The same things were measured in two ways. Each way mixes the same 11 hidden numbers, adds some noise and spreads widely along 6 directions of its own, which tell nothing about the thing.
In the rows, zero is written as 128.
Some things both ways: the first way, then the second way.
[ 92  75 168 129  85 102 139 125 121 127 120 140 113 144  93  79 129 123
 174]
[ 84 133  95 129  91 132  69  78  79 139  96 123 139 111 125  85 141 121
 143 154 142 147 132 143 123  81]

[ 90 102 145 103  71 108 155 183 138 120 147 116  85  87 179 139 113 151
 130]
[153 108 137 117 110 132 138 124 101 166 124 196 114 120 151  71 118  86
 124  87 195  86 137 134 135 153]

[113  72 163 156  57 118 139 127 112 126 145 140  80 152 128 112 103 130
 121]
[151 163  97 146 113  89 125  62  99 129  90 166 209 139 168 142 107 159
 123 119  83  89 110  96 111 160]

[147 202 160 203 125 156  97  71 143 197 137  54 102 192 123 101 135 144
 130]
[131 141 127 119 154 109 142 117 143 141 121 136  94 117 138 115 114 104
 143 125 104  98 145 124 152 142]

[138 152  98 206 106 155 108 104 152 188 120 122 113 163 150 174  83 106
 159]
[136 144 139 115  95 132 135 135 119 110 141 191 124 129 150 126 112 140
 127 131 136 125  84 119  81 149]

[ 71 216 100 125 153  89 120 169 149 138 170  53 104  96 116 108 150 171
 173]
[106 118 108 106  59 144 129 148 134 147 129 115 126  81 159 102 119 157
 153 156 150 197  97 123 109 104]

[159 140 154  73 174 127 154 111 142  78 146 137 118 162 193  77 171 159
  75]
[ 87 148  89 149 117 137  77  64  82 148  83 150 166 141 107 103 156 116
 133 146 140  96 128 115 129  88]

[126  96 173  46  85  64 118 164 113 106 147 157 108 128 165 114 129 136
 119]
[118 162 107 178 116  97 116 110 117 147 126 137 181 117 155 154 167 150
 112 144 151 117 102 100 119 102]

[133  94  87  92 138 119 154 174 142  90 137 163  97  92 167 169  99  90
 163]
[ 87 141 184 101 136 126 128 134 113 115 163 125  93 114  98 182 163 115
  66 201 107 121 117  85 113 124]

[164 186 131 131 147 147 142  94 114 134 163 127 117 152 138 110 131 146
 104]
[ 76 177 174 151 133 112 143 122 152 107 124 152  69 119 103 127 153 115
 132 156 123 109 101 138  79 139]

[145  72 178 149  89 122 162 177 148  76 167 162 124 130 117  71  89 159
  83]
[128 128  84 115 108 135 126 118 118 103 129 160 111  76 114 117 217  92
 131 149 158  86 148 139 149  84]

[125 175 114 138 121 147 109  87 151 179 107  81 125 164 167 134 133 103
 137]
[165 107 142 100 161 129 121 130  93 152 144 145 124 126 134 110 139  78
 133  98 142 113 154 127 164 123]

[103 117 144 100 128 118 153 170 132  99 116 104  87 143 131 100 136 137
 103]
[ 64 158 119 131 107 137  76  93  91 120 108 121  99 131 130  81  84 126
  94 206 141 113 127 149 106  99]

[124  82 119 145  44 200 122 121 135 140  92 159  70 147 170 144  85  66
 110]
[159 102 161  71 163 133 133 149  96 113 152 158  96 130 143 108  96 106
 125 140 114 113 144 125 135 157]

[156 153 199  89 114 163 107 108 141 170 109 128  98 149 185  90 135 161
  85]
[138 172 100 177 193  91  84  82  75 119 129 117 169 178 150 141 117 128
 117 187  86  71 119  94  96 109]

[144 214 111  53 134 174 136 124 121 120 142 145 102 120 154 137 138 143
 123]
[130 150 151 119 116 141 114 103 108 196 105 163 136 161 149 115  95 100
 144  81 123 128  83 140 113 184]

[133 109 154 175 115 103 186 104 129 142 127  78 152 158 147 122 122 156
 132]
[117 177 104 159 139 104 122  62  91 130 106 161 174 137 118 121 164  80
  93  94 137  30 152 123 144 118]

[127 103 171 125 151 131 182 164 144  88 158 149 120 118  87  73 110 184
 130]
[141 144 105 115  99 127 118  71 100 185  94 120 186 147 168 154 124 122
 146 131  82 117 124 102 120 145]

[131  99 145 142  98  89 184 157 114  93 149 112 110  98 138  89 134 152
 168]
[140 110 138 100 184  88 120 132  82 143 159 101 154 132 158 156 127 125
 116 146  72 126 127  76 139 175]

[ 84  42 118 183  89  72 156 148 147 131 112 107 111 110  92 122 116 174
 162]
[127 116 102  95  68 171 186 151 150 160 109 126 170  88 167 116 163 131
 164 132 162 133 144 121 132 111]

[135 206 128 100 156 182 122  76 146 158 109 105 127 179 184 111 151 108
 120]
[ 81 191 124 173 121 100 110  55  98 143  85 140 201 147 110 136 121 148
  94 131 101 101  89  91 106 135]

[123 220  86 171 134 175 108 114 173 181 127  77  94 116 143 159 134 145
 183]
[ 87 147  83  89  87 173 152 129 143 106 122 142 118  78  82 101 171 104
 120 153 132 109 109 122 138 100]

[159 139 112 152 133 139 146  82 114 137 112 121 120 181 152 112 156 101
 106]
[ 98 143 105 110 118 153 176 145 144 122 132 100 156  83 102 118 193 105
 140 132 135 122 138 110 143  86]

[111 106  90 185 127 100 153 117 138 137 130  73  69  94 186 121 161 171
 124]
[171 111 143 107 168 126 196 124 112 128 118 156 177 123 128 111 137 119
 135 120 109  74 150  75 127 166]

[102 130 139  82  78 134 112 153 122 134 137 148  80 110 134 112 120 134
 139]
[114 143 105 120 100 147 117 114 117 124 116 147 130  98 109 100 159 110
 135 128 149 131 117 141 135  90]

[130  96 186 140  89 124 165 127 140 111 133 104 150 115 115  27 109 171
 122]
[117 108 171 155 174  87 104 126 101 157 117 143  77 131 161  82 126 123
 176 151 148 132 123 142  93 173]

[140 108 110 161 123 158 164 105 145 129 116 129 145 137 129 134  81  98
 163]
[ 99 125 124 113  69 147 106 140 122 145 127 133 103 126 168  95  90 151
 180 157 144 189  90 133  66 113]

[ 96 140 127 149 103 190 139 133 153 201  75  82 106  80 125 120 101 132
 179]
[ 82 161 154 144 155 137 148 129 123 101 134 105  87 113  87  73 128 101
 113 193 135 105 120 129  83 105]

[126 189 122  89 152 127 110 123 124 152 128 140 116 134 113 106 154 156
 144]
[109 117 167 101 136 151 106 161 105 144 161  89  80 126 142 127 146 105
 155 188 131 178 111 143  86 113]

[163 122 147 143 117 151 165 134 154  98 136 114 149 141 142  81  90 111
 109]
[116 114 110 100 156 120 101 160 116 105 172  96  78  95 130 129 162 106
 142 173 122 148 147 124 147  73]

Other things, the second way, with their names:
Z_458: [132 136 122 146 160 132 135 104  85 157 104 190 148 153 131  40  91  90
 118  94 175  49 121 127 124 172]
Z_165: [ 79 146  53 120  92 130  49  83  97  99 107 145 108  99 106  86 131 127
 128 160 130 136 126 143 155  54]
Z_372: [141 108 111 154 151 107 130 163 122 138 146 123  86 108 173  52  85 141
 164 179 167 144 114 119  95 119]
Z_331: [168 174  88 158 111 128 168 100 136 138  93 159 215 136 166 130 107 167
 139 130 106  97  86  95 100 140]
Z_314: [ 76 165 121 154 111 129 152 117 149 136 112 125 100  94 121 122 197 105
 127 186 143  84 113 134  96 132]
Z_23: [ 97 171 145 172 159 105 116 112  98 108 136 134 161 147 124 168 184 140
 105 194 120  91  97  93  72 120]
Z_816: [156 134 103 126  95 149 130 133 120 174 114 167 152 142 187  91  86 131
 166 104 155 131  88 137 102 151]
Z_404: [109 159 131 127 114 117 158 101 124 123 119 133 183 101 112 174 175 142
  83 154 100 104 113  75 128 130]
Z_131: [161 139 175 105 174 103 141 146  94 140 184  79 164 149 173 225 164 104
 105 155  77 118 149  90 117 128]
Z_813: [142 132 159 107 168 124 170 159 124  91 167 149 116  92 104 138 188  91
  94 128 145  85 149 120 153 117]
Z_445: [132 121 127 111 137 144 145 121 122 102 129 139 102  76  76  98 202  78
 132 142 155 106 168 129 156  62]
Z_684: [ 90 147 144 104 131 136 127 114 119 131 139 136 124 114 101 190 210  88
  84 158 119  83 151 103 160 104]
Z_792: [177 103  63  60 101 187 126 168 113 101 147 131 200 122 165 158 160 158
 195 145 107 177 123 108 132  56]
Z_984: [ 76 180 167 189 129  94 138  61 109 134  81 180 144 106  68  92 171 114
  86 110 157  79  95 121 107 160]
Z_75: [107 149 165 131 168 126 134  82 104 132 108 161  89 128  66  89 144  72
 100 145 116  66 120 118 118 159]
Z_766: [129 125 129 112 114 128 119 160 137 157 147 131 107 105 164 148 188 100
 182  87 155 161 129 159 146 106]
Z_219: [108 153 164 150 157 102 139 130 118 101 149 126  97  92 110 148 204 110
  91 197 133  96 118 125 104 128]
Z_703: [110 167 112 151 146  99 112 114 135  83 138 126  91 101 101 124 153 129
 138 174  95 131 100 120 105  89]
Z_726: [104 129 157  91 148 135 139 169 142 157 150  75 102 124 158 146 128 108
 166 131 104 168 141 134 137 124]
Z_155: [151 107 186  79 153 129 172 185 141 169 171 144  95 120 159 168 164  91
 146  98 120 132 112 115 133 198]
Z_610: [164 170 163 133 179 100 162 130 107  93 168 107 152 151 150 166 104 128
  95 184  64  93 106  85  67 149]
Z_377: [170 143 112 113 146 100 168  85 105 143 126 131 193 102 120 157 171  93
  90  95  84  71 145  77 170 150]
Z_499: [ 67 189 103 164 120 130  90 113 124  64 124 149  97 112  95  97 162 129
 132 174 146 118  91 168  88  70]
Z_200: [130 148 164 113 152 102 137 157 124 129 177 136  98 102 137 169 173  89
  89 113 126 114 110 134 146 158]
Z_306: [ 93 119 129 110  94 145 100 114  99 101 121 168 100 108 106 117 157 145
 127 212 133 138  96 107  80 114]
Z_325: [103 159 108 119 109 142 147 138 144 120 114 149 132  96 133  93 128 130
 134 116 144 126 102 158 140 137]
Z_994: [139 104 130  92 141 100 163 137 124 128 142 124 148  86 127 134 135 135
 123 118 100 138 147  68 164 134]
Z_995: [171  96  76  96 105 136 149 169 130 133 146 136 166  98 180 117 145 152
 201 109 133 174 115 103 124 109]
Z_654: [ 85 170 103 140  79 124 112  96 104 100 124 102 174 104 131 148 164 147
 108 184 121 135 123 115  96  62]
Z_207: [ 90 142  91 118  99 141 113 123  99 104 124 102 160  97 125 101 161 140
 153 163 123 162  98 136  96 101]
Z_939: [135 105 122  86 139 174 133 158  86 117 162  97 132 121 113  83 145  88
 154 161 144 145 139 116 100  74]
Z_390: [170 112  99 112 117 131 114 132 102 139 141 132 127 119 164  70  96 100
 178  94 154 150 151 138 129  75]
Z_722: [151 154 100 124 160 100 135 114 106 151 143 103 207 145 165 182 123 131
 107 120  71 100 125  69 154 133]
Z_835: [186  96  99 115 187 114  93 170  88 127 187 111 137 151 186 155 138 125
 171 168 116 139 144  86 123  72]
Z_553: [161 119 111  90 136 128  99 116  84 142 150 125 151 137 140 128 107 102
 132 104 107 140 141 103 154  93]
Z_472: [130  99 147  90 132 117 152 120 108 152 109 127 141 110 156 121 127 138
 149 152  97 131 139  99 125 182]
Z_760: [168 150  99 111 127 126 136 100 102 100 110 140 211 124 147 133 106 166
 128 140  74 132 104 105 120 131]
Z_918: [147 122 122 118 120 134 170 165 139 157 135 137 138 118 195 112 127 124
 164 122 151 116 125 131 113 158]
Z_496: [104 168 169 175 130 134 167  88 139 164  77 213 114 128  88  94 174  93
 113 121 170  47  85 127  94 190]
Z_785: [121 130 187 106 146 104 183 160 157 163 148 140  86  80 130 135 184  69
 127  51 152 114 146 150 176 176]
Z_557: [138 123 131 125 117 133 180 117 119 177 108 137 197  89 131 140 216  97
 111  98 166  87 156 105 169 133]
Z_800: [107 129 106  74  83 183 133 164 126 162 146 114 131 130 161 112 133  85
 172  90 153 148 131 153 129 101]
Z_324: [135 116  88  84 105 153 147 126 135 138 110 158 143  83 117 110 170 110
 152  96 132 126 133 124 177 119]
Z_910: [ 68 186 169 142 123 120 155  88 149 118  99 146 104 129  95 146 151 117
 111 167  94  81 113 115  88 147]
Z_609: [144 118 117 113 100 134 134  91 106 174  98 140 156 120 144 101 118 109
 147 108 135 123 152 108 143 114]
Z_803: [151 106 109 103 100 128 145 108 106 176  94 158 195  99 153 113 141 139
 143  86 131 140 112 104 157 173]
Z_511: [152 105 194  99 156 109 143 127  93 128 138 163 116 127 141 140 149 110
 130 133 117 116 141 114 108 174]
Z_952: [138  88 139 118 143 106 145 155 130 151 138 118 107  87 158 124 183 115
 181 133 150 149 166 114 145 110]
Z_818: [108 105 152  88 106 128 113 152 133 145 150 157  24  89 134 103 153  81
 157 115 156 151 127 161 132 142]
Z_506: [117 136 134 142 126 111 154 114 115 163 104 127 169 139 174 123 121 153
 157 154 105 119  98  95  72 188]
Z_429: [133 107 152 109 120 106 132 115 115 161 111 174 122  86 123 107 147 122
 134  81 140 151 113 121 161 173]
Z_593: [132 167 102 144 113 126 110  86 114 161  94 149 173 143 157 130 139 114
 157  88 126 110 119 147 133 121]
Z_681: [101 123 126  90  84 181 143 133 151 159  95 127  76  99 126  66 150  85
 212 112 155 156 144 181 124 104]
Z_57: [157 110  66  95  98 127 139 143 135 155 131 105 139 103 204 110  92 143
 183 136 105 155 130 112 133 123]
Z_636: [121 108 195  85 151 129 151 152 124 165 147 124  75 119 146 147 155  81
 127 144 125 116 154 131 136 168]
Z_346: [165 140  69 114 104 133 139  76 110 139 103 119 184 118 134 114 124 116
 152 133  87 111 141  88 128  87]
Z_24: [182 123  88 122 126 147 141 140  98 147 132 123 200 143 197 118 108 142
 155 156 134 120 125 109 106 109]
Z_124: [ 93 210 153 167 123 119 149  94 144 116 114 158 104 125  95 106 122 104
 101 129 123  87  76 146  82 148]
Z_103: [115 167  71 132  74 150 127  91 126 123  99 139 178 112 120 121 154 138
 156 134 112 133  88 116  99  93]
Z_574: [133 104 158  88 129 117 138 146 132 165 148 146  72 107 147 128 143  77
 146  86 138 129 156 128 161 143]
Z_621: [155 124 156  86 173 102 112 122 111 136 160 164 105 136 118 214 203  88
 134 110  60 112 106  95 147 176]
Z_341: [116 137 113 105 101 169 132 137 131 108 131 143  95  99 101  67 116 105
 146 141 156 144 119 143 118  71]
Z_448: [ 86 135 152 132 119 141 116 122  97  97 138 128  90 102  87  76 124 118
  93 210 161 133 120 115  84  76]
Z_710: [146 125  88 142 120 131 106  88  98 128  93 180 115 102 124  48 148  93
 152 120 180  84 157 157 143  88]
Z_837: [136 130 119  85 127 142 120 125 105 142 157 113 129 117 123 158 167  77
 113 128 115 116 154 107 159  84]
Z_823: [132 184 126 177 119  97 166  90 144 148  95 159 172 122 142 118 114 145
 119 109 122  92  89 106 105 159]
Z_533: [115 134 151  88 139 108 139 104 123 166 139 115  97 107 116 156 163  54
 107  88 101  95 176 114 188 133]
Z_407: [150 124 115 100  89 133 156 141 136 163 125 182 143 119 179 115  94 135
 145  86 138 126  95 113 125 180]
Z_302: [147 147 127 139 157  97  68 122  81 135 150 125 114 167 179 109  50 143
 152 156  86 161  62 130  69 161]
Z_834: [106 132 116 105 127 152  99 179 112 113 181 102 101 121 141 131 152 116
 152 169 138 170  96 133  96  83]
Z_687: [145  89  95  87 143 130 135 160 115 141 152 117 116  94 159 111 167  93
 159 126 144 119 173 120 172 105]
Z_931: [ 99 178 128 117 113 136 210 140 160 167 133  72 206 123 149 166 170  95
 154  55 100 112 138 109 129 133]
Z_461: [122 130 153 128 150  96 111 142 133 139 146 137  55 124 159 116  93 127
 147 156 114 146 107 125 107 151]
Z_531: [116 108 162 109 129 141  88 103  86 144 116 183  61 133 107  79 118  99
 135 167 145 122 108 133  97 149]
Z_967: [131 105  71  76 107 140 118 167 104 122 172  73 160 106 185 142 133 138
 155 161 113 169 150 101 138  66]
Z_487: [ 85 152  92 135  72 167 160 160 153 162 129  96 134  94 147  79 136 120
 156 142 180 154  90 138  96  99]
Z_156: [142 134  74 111 108 133 166 149 136 152 159  44 152 103 181 130 128 109
 148 167 113 126 161  94 121  70]
Z_432: [203 131 135 130 133  99 156 110 136 177 112 164 120 132 190 123 118 103
 190  78 104 114 115 134 110 188]
Z_630: [141 115 106 105  98 143 107 147  88 120 143 130 147 120 178  96  80 164
 142 183 134 172  91 118  80 121]
Z_21: [ 70 170 167 152 143  89 126 101 111 102 127 146 123 104  96 142 173 116
  70 143 135  86 130 119 129 131]
Z_903: [137 139 176 132  94 145 134 116 114 110 108 188 111 108 116  80 131 124
 140 125 180 143 115 163  84 107]
Z_395: [192  87 176 101 155  76 117 124  76 148 154 161 135 131 184 169 120 143
 125 146  90 143 112  81 106 201]
Z_896: [142 141 102 132 155 118 146 107 113 128 134 125 160  93  86 121 171  99
 100 124 118 101 129  81 164  94]
Z_162: [144 119 160  75 158 132 128 149 102 131 171 128  94 136 138 146 152  69
 142 112 105 118 142 129 127 146]
Z_280: [ 69 145 147 131 142 115  94 122 101  59 157 135  66  78  55 112 202 103
  95 186 147 128 127 132 118  65]
Z_415: [120 116 156  89 155 133 145 147 109 149 155 109  87 121 146 126 135  79
 106 173 124  89 154 122 132 156]
Z_478: [103 172 134 166 132 103 120  87 121 115 102 149 121 110 124 137 174 130
 112 183 123  90 111 139 104 131]
Z_601: [114 203  68 150  97 129 120  74 112 115 102 129 214 147 129 124 108 140
 131 109  90 108  86 114 100  95]
Z_18: [132 116 158 112 167 103 117 120  85 150 142  99 122 126 146 125 116 109
 116 161 100 126 142 107 125 152]
Z_776: [122 135 169 150 151 130 133 160 128 113 145 156  69 133 137  94 126 127
 156 185 158 130  95 137  56 129]
Z_700: [ 99 131 158 127 126 152  68 109  81 135 120 150  57 137 104  36  81  92
 135 164 172 147 110 170  91 101]
Z_943: [121 132 157 147 144  97 125 130 101 138 142 122 150 119 142 148 159 143
 125 158 125 144 101  96  96 138]
Z_849: [145 111 173 112 156 121 144 146 109 161 138 117 142 130 165 153 159 121
 155 141 122 143 135 117 117 151]
Z_757: [134  86 128  51 127 172 130 173 127 144 155 126  55 110 153 122 171  70
 185 158 130 128 157 151 133 127]
Z_622: [148 117 115 116 123 148 129 125 100 184 114 125 160 132 170  93 142  90
 176  96 160 119 154 148 139 122]
Z_146: [146 146  80 112  92 154 116 103 118 131 121 148 153 115 123 142 168 118
 146 145 113 127 103 114 122  87]

Some of these things the first way, each followed by its name:
[150 112 110 167  89  89 169 126 108 120 191  88 111  89  95 149  98 149
 158] => Z_432
[138 100 133 175  81 171 137  96 159 156 121 132 115 117 101 142  91 164
 173] => Z_757
[ 66 136 116 165  63 136  75 144 136 187 104 102  56 106 105 111 109 148
 163] => Z_760
[148 175 140  94 169 118 139 146 126 111 161 143 108 162 153 114 144 138
  98] => Z_837
[ 88 153 146 192 117 174 142 140 178 144 134  68 126 111 145  60  86 127
 162] => Z_994
[130 141 119 111 177 109 166 131 121  92 153 120 144 175 132  97 139 123
  77] => Z_654
[117  90 114 196  88 165 157 154 181 149  80 102 156 108 132 117  48 113
 140] => Z_813
[117 136  98 134 174 119 155 175 150 118 116  93 110 114 154 111 135 106
 127] => Z_448
[100 164 129 130 116 130 108 151 157 135 176 114 103 109 152 118 107 133
 144] => Z_395
[152 102 121 146 141 169 177 139 149 103 151 118  96 122 143 113 105 104
  99] => Z_346
[101 157  82 134 127 108 149 149 148 122 144  76 135  72 151 127 107 125
 182] => Z_280
[150 142  90  91 160 118 198 141 124  59 159  83 123 125 167 111 155 101
  90] => Z_18
[153  73 125 132 118 108 151 105 120 104 110 158 143 164 120  89 127 109
 107] => Z_849
[115 128  83 122 119  89 153 179 131  99 139 102  86 102 155 140 140 127
 124] => Z_630
[144 125 194 113 124 116 172 140  79  87 186 164  98 177 112  72 142 129
 112] => Z_533
[117 176  92  88 120 163 134  65 108 134 152 115  87 129 126 127 155 149
 113] => Z_681
[136  74 175 152  94 136 161 154 126 127 112 150  95 157 112 106 122 133
 125] => Z_415
[148 152 120  72 101 170 108 118 133 154 123 144  83 108 194 138 116 126
  87] => Z_776
[152 149 107 191 162 157 180 164 143 149 119  93 127 109 122 123  91 140
 106] => Z_610
[151 147 108  75 155 126 133 115 144 102 149 154 109 154 183 156 137 125
 103] => Z_684
[148 229 141 113 137 161 142 155 131 147 153  88 116 107 131  92 124 169
 135] => Z_302
[149  74  86 157 102 142 103 105 162 115  93 179 106 146 155 126  86 126
  99] => Z_792
[120 109 107 113  75 135 159 142 120 118 157 117  85  98 160 158 121  89
 146] => Z_377
[119 150  96 110 106 106 127 101 140 130 153  52  94 137 190 151 151 122
  93] => Z_710
[167  99 178 208  96 153 147 136 174 153  91  71 143 157 138  69  90  90
 115] => Z_372
[ 80  82 111 174  71 168 144 100 168 147 109  89 106  93 119 125  95 122
 191] => Z_472
[141 122 198 149  78 151 134 137 119 122 161 129  79 172 113  70 116 136
  88] => Z_57
[162 150 117 165  95 166 128  87 140 164 100 111 149 166 125 120  93 110
 127] => Z_499
[118 150 139 170 120 170 171 135 142 155 110 103 145 105 107 100  83 173
 161] => Z_601
[165 135 127 135 113 202 115 126 165 142 100 130 101 159 160 122  92 106
  57] => Z_331
[126 190  93 123 131 139 137 128 154  95 165  83 125 127 151  91 129 103
 138] => Z_429
[145 147 118  83  94 124 192 206 126  70 170 132 144  78 124 124  80 132
 125] => Z_200
[108 156  80 115 141 125 146 147 148 141 105  76 113  89 142 146 131 111
 176] => Z_700
[152 142  98 116 155 174 154 119 160  99 139 106 129 135 175 100 115  94
  57] => Z_445
[171 148 113 102 134 171 147 111 164  97 141 111 135 167 141 116 108  98
  54] => Z_478
[161  45 183 156 115 101 155 142 135 124  97 184 151 145 123  70 104 163
 126] => Z_23
[122 189 123 102 121 125 152  99 103 150 131 125 115 141 146 143 154 185
 140] => Z_800
[139 148 109 160 174 186 170 127 162 151  85 113 148 121 157  91 125 133
 115] => Z_939
[137  61 129 192 107  85 139  97  93 146 130 146  83 144  85 136 122 137
 185] => Z_910
[139  95 144 137 118 122 160 167 121  99 155 166 103 108  96  80 108 164
 137] => Z_103
[163  80 141 142  89 137 212  46  48 134 107 170 148 189 112 120 136 107
 131] => Z_931
[123  77 129 142 118  94 190 159 131  86 142 130 125 108  98 109 109 155
 150] => Z_636
[160 105 112 146 115  77 173 141  97 101 150 100 101 135 138 131 135 103
 117] => Z_823
[106 191  72 138 147  88 152 141 164  98 160  44 118 101 145 116 159 155
 154] => Z_803
[119  87  81 142  96 140 163 166 131 107 112 123  95  81 140 143  88  92
 150] => Z_341
[ 89 192 115 122  76 157 123 150 151 158 160  81  80  76 173 167 103 168
 168] => Z_407
[ 88 161 112 155  38 190 104 119 161 194  78  75 113 112 110 142  80 126
 172] => Z_325
[110 145 132 150 104 159 148 112 147 156 122  72 137 134 156 115  90 107
 126] => Z_390
